The rows of a group lie close to one hidden flat surface of 8 dimensions, which passes through zero. Surfaces can cross.
(in the rows, 128 means zero)
Known rows, each followed by its group:
[139  90 119 123 107 127 103  87 113 100 126 158 125 147 134] : vuka
[119 109 121 126 121 140 128  91 141 186 150  26  67  86 112] : vuka
[120  93 120 117 114 189 138  80 149 133 184  68 132 130 125] : vuka
[121 185 134 123 120 191 115 153  89  88 159 147 140 101 123] : lorul
[146 195 106 109 163 103 142 132 112 128 148 111 121 152 102] : Mumi
[105 146 147 135 121 113  88 145 102  63 105 114 142 125 132] : pek
[ 87 114 170 122 129 173 112 141  97 112 145  80 163 106 140] : Pep
[109  87 101 129 139 187 146 110 183 106 135  54  90 138 105] : Mumi
[124 121 154 118 149 129 142  96 131 162 138 114 105  99 109] : Pep
[136 104 110 129  94 102  91  98 104 138 117 107  92 124 137] : vuka
[146 153 118 105 170  97 104 105  78 167 162 106 152 104 148] : Pep
[146  84 104 122 137 141 122  89 144 125 141 140 140 144 141] : Mumi
[131 134 106 127 105 116 116 119 109 137 153  81 118 128 142] : vuka
[112 195 194 109 144 104 126 145  58 156 138 141 140  82 108] : Mumi
[109 108 159 145 150 148 135 173 157  89  77 190 148 130 123] : lorul
[148  95  85 137  82 172 102  92 138  65 137 179 104 149 137] : lorul
[163 135  60 126 153 116 146 116 168 167 147  98 126 154 132] : Mumi
[142 149 132 124 163 104 135 147 126 159 123 151 153 119 136] : Pep
[126 189 115 131 114 101 127 133 134 136 142  60 109 120 108] : pek
[107 163 175 127 183 166 163 167 153 133 110 148 127  87  86] : lorul
[133 108 102 131 102 119  96  66 149  85 131  87 105 143 119] : pek
[112 112 119 144 128 213 124 176 155 121 145 117 183 102 161] : lorul
[120 169 154 118 188 138 172 150 154 133 134 147 136 107 103] : vuka
[116 118 131 148 159 144 131 153 188 135 105 100 158 107 132] : pek
[107 105 144 125 147 151 144 164 107 183 134  97 119  86 150] : pek
[109 103 176 129 131 140 101 124 118 179  80 115  99  84 101] : vuka
[102 146 189 103 135 102 115 143  62 101 129 138 194 158 128] : lorul
[132  97  96 145  93 133 129 115 169  93 107 119  76 158 122] : Mumi
[101 116 159 126 122 143 107 140  92  73 106 149 126 124 125] : pek
[ 94 152 154 128  96 155 148 138 133 108 131  67  81 129  82] : lorul
[111 136 149 132 149 127 129 143 130 126 110 118 116 105 116] : pek
[105  43 138 126 157 213 145  94 184 131 153  81 141 103 135] : vuka
[122 115 182 129 134  80  94 131  74 143  90 193 134  79 152] : Mumi
[117 183 133 138 116 121 148 179 134 120 113 125 124 134 106] : pek
[114 144 133 125 156 113 104 154  90  97 114 116 137 124 138] : Mumi
[ 98 172 138 158  38 154 152 194 146  63 100 145 103 170  98] : Mumi
[152 159  88 120 109 174 110 113 100 131 195 126 156 118 154] : lorul
[143 176  98 139  99 102 136 147 123 138 133 114 106 144 127] : lorul
[142 171 107 153 148  95 148 195 184 151 100 148 165 135 138] : pek
[116 153 158 124  72 136 100 139  80 147 116 116 135 139 106] : vuka
[134 143 105 127 142 146 100 138 121  63 117 150 130 151 123] : Pep
[112 112 165 126 126  95 130 112 108 167 123 112  99  90 131] : Pep
[128 137 120 131 127 133 141 133 141 112 133 130 129 136 127] : vuka
[ 92 125 166 121 115 149 147 139 129 130 136  67 139 139 106] : lorul
[134 118 141 126 115 123 154 119 146 157 138 145 140 134 128] : Pep
[124 107 126 141 155 120 108 146 142 125 108 120 152 113 153] : pek
[106 146 171 113  78 166 159 128 110 119 168 133 164 153 106] : Pep
[ 88 160 158 132 103  88 107 146  67 122 115  51  59  83 121] : Pep
[138 169  85 129 175 115  68 158  85  80 112 102 123 121 142] : Pep
[ 91 129 139 153 138 141 137 186 160 103  78  85  74 104 110] : Mumi

New rows, each followed by its group:
[179 115  33 144 118  96  80 133 113 164 149 137 148 109 216] : lorul
[ 91 132 234 109 127  87 161  99  87 171 116 138  77  74  86] : Pep
[131 157 127 123 136 121 122 124 119 128 142 105 151 124 125] : pek
[131 104 139 111 116 163 158 122 102 154 146 165  95 133 123] : pek
[155 108  67 143 138 163 111 134 154 163 156 130 150  95 180] : lorul
[122  91 127 130 157 129 115 106 131 124 115 108 107 108 133] : Mumi
[136 127 113 128 111 154 162 141 158 157 149 131 135 145 123] : pek
[121 175 108 129 138 107 156 142 122  69 159 109 101 134 134] : vuka
[122 161  99 139  97 124 121 161 142 134 145  61 153 137 144] : pek
[134 105 145 139 142  98 143 122 165 105  69 206  93 150  99] : lorul
[ 96 104 128 164  43 164 112 172 155  99  83  90  84 143 118] : vuka
[ 98  94  98 152  88 144 119 141 144  80 130  52  84 124 155] : vuka
[127 108 104 133 123 152 145 117 166 157 154  63 115 116 132] : vuka
[ 85 151 176 104 163 181 153 117 107  73 174  88 129 105  98] : vuka
[137 129 135 108 109  93 106  98  65 147 161 123 153 130 154] : Pep
[126 180 124 137 146 140 147 158 147 146 120 120  74  84  98] : lorul
[141 137 122 121 137 109 130 115 121 149 139 129 135 131 128] : lorul
[127 165 124 122 145 106 105 155  81 140 141  96 153 113 151] : Pep
[128 125 145 129  98 143 120 113 128 143 117 131 110 134  99] : vuka
[140 137 142 114 129  90 142 119 117 138 130 157 172 174 124] : lorul
[139 107 113 154 173 103 150 142 199 170  69 142  54  82 113] : lorul
[160 210 104 132 162  70  94 122 159 109 143 125 251 154 136] : pek
[127 101 131 138 117 131 121 120 136 130 123 138 127 121 137] : Mumi
[114 145 123 135  51 132 116 142  98 103 143  95 123 146 137] : Mumi
[144 159 126 124 135 131 119 119 107 107 130 177 105 115 116] : lorul
[ 84 149 173 134 173 120 136 201 120 164 109  71 164  89 138] : lorul
[119 111 137 126 131 170 139 156 123 141 147 133 183 134 152] : pek
[131 162 143 119 121  64 139 122 108 135 113 128 107 151 101] : lorul
[129 134 101 142 163 110 160 147 170 108 129 120 105 118 138] : vuka
[129 120 121 134  76 132 160 151 116 129 109 173  52 149 113] : pek
[123 183 143 125 150 105 102 137 113  91 127 117 181 127 123] : pek
[121 149 167 124 115  89 165  87 137 152 113 124  15 100  62] : Pep
[113  89 148 123 139 116 100 114  97 115 120 115 140 120 148] : lorul
[ 96  97 155 127 125 187 128 106 151  95 132  88 112 116  99] : pek
[126 130 132 128 134  67 103 148  92 132 106 123 142 131 158] : lorul
[136  93 113 140  91 127 128 128 149 116 118 148 133 152 146] : Pep
[131 184 114 141 128 157 160 164 165 142 132 124  92 103 102] : lorul
[120  18 102 139 184 208 151 109 243 129 112 102 130 131 127] : Mumi
[134  76 145 122 214 106 117  62 171 165  97 119  82  64 108] : pek
[154 192  77 131 120  48  97 141  78 130 125 108  88 132 141] : Pep
[137 105 114 113 201 124 147  91 144 160 168  99 137  93 151] : vuka
[145 142 135 104 126 121 131  94  89 120 155 173 143 153 117] : pek
[125 114 128 119 113 133 113 123  99 142 157 111 184 130 166] : Pep
[118  58 166 124  87 192 107  83 129  47 102 205 140 175 101] : vuka
[108  18 186 118 132 149  70  77  69 170 150 141 200  53 206] : Mumi
[138 110 173 114 229  83 114 130  97 194 112 176 189  66 164] : Pep
[131 153 116 123 121 182 127 132 122 118 167 130 149 117 127] : lorul
[ 86 121 216 139 118 116 181 136 155 140  81 153  58  93  68] : Pep
[143 167 133 119 139 114 136  86 153 101 130 140 113 143  74] : pek
[119 111 134 148 106 123 137 176 160  87  81 180 156 172 134] : lorul
[116 132 147 135 147 133 150 182 132 148 104 149 132 110 134] : pek
[139 104 101 153 109  95  97 157 129  84  84 178 156 154 170] : pek
[115  78 147 133  76 162 117 101 129 125 140 129 134 121 141] : Mumi
[143 164 151  95 162 133 141  75 121 149 171 137 151 122  85] : pek
[117 118 144 133 104 120 157 128 160 114 109 129 131 176 100] : lorul
[ 89 158 171 137  17 135 174 144 126 109 136 106  87 153  89] : Pep
[109 136 165 113 134  91 150 139 113 155 129  97 174 163 121] : lorul
[123 139 122 108 208 165 113 115 122 136 146  81 136  91 116] : Pep
[138 139 125 120 156 127 137 112 149 161 145 112 145 118 122] : pek
[164  67 113  92 152  81  83  23  71 149 159 137 136 131 161] : lorul
[123 118 129 140 120 129 127 146 146 135 103 129 111 124 126] : vuka
[103  85 192 131 119 122 137 127 121 124  96 174 129 112 128] : Pep
[131  97 154 128  74 118 172 115 153 191 152 157 165 146 145] : Pep
[120 111 162 129 116 172 154 112 162 113 126 171 129 136  97] : Mumi
[129 173 127 139 146  73 112 152 124 121  99 129 129 119 131] : pek
[138 109  93 154  95 166 147 129 200  97 106 163  70 143 106] : lorul
[126 119 128 138  58 125 134 129 135  87 120 161 117 170 124] : Pep
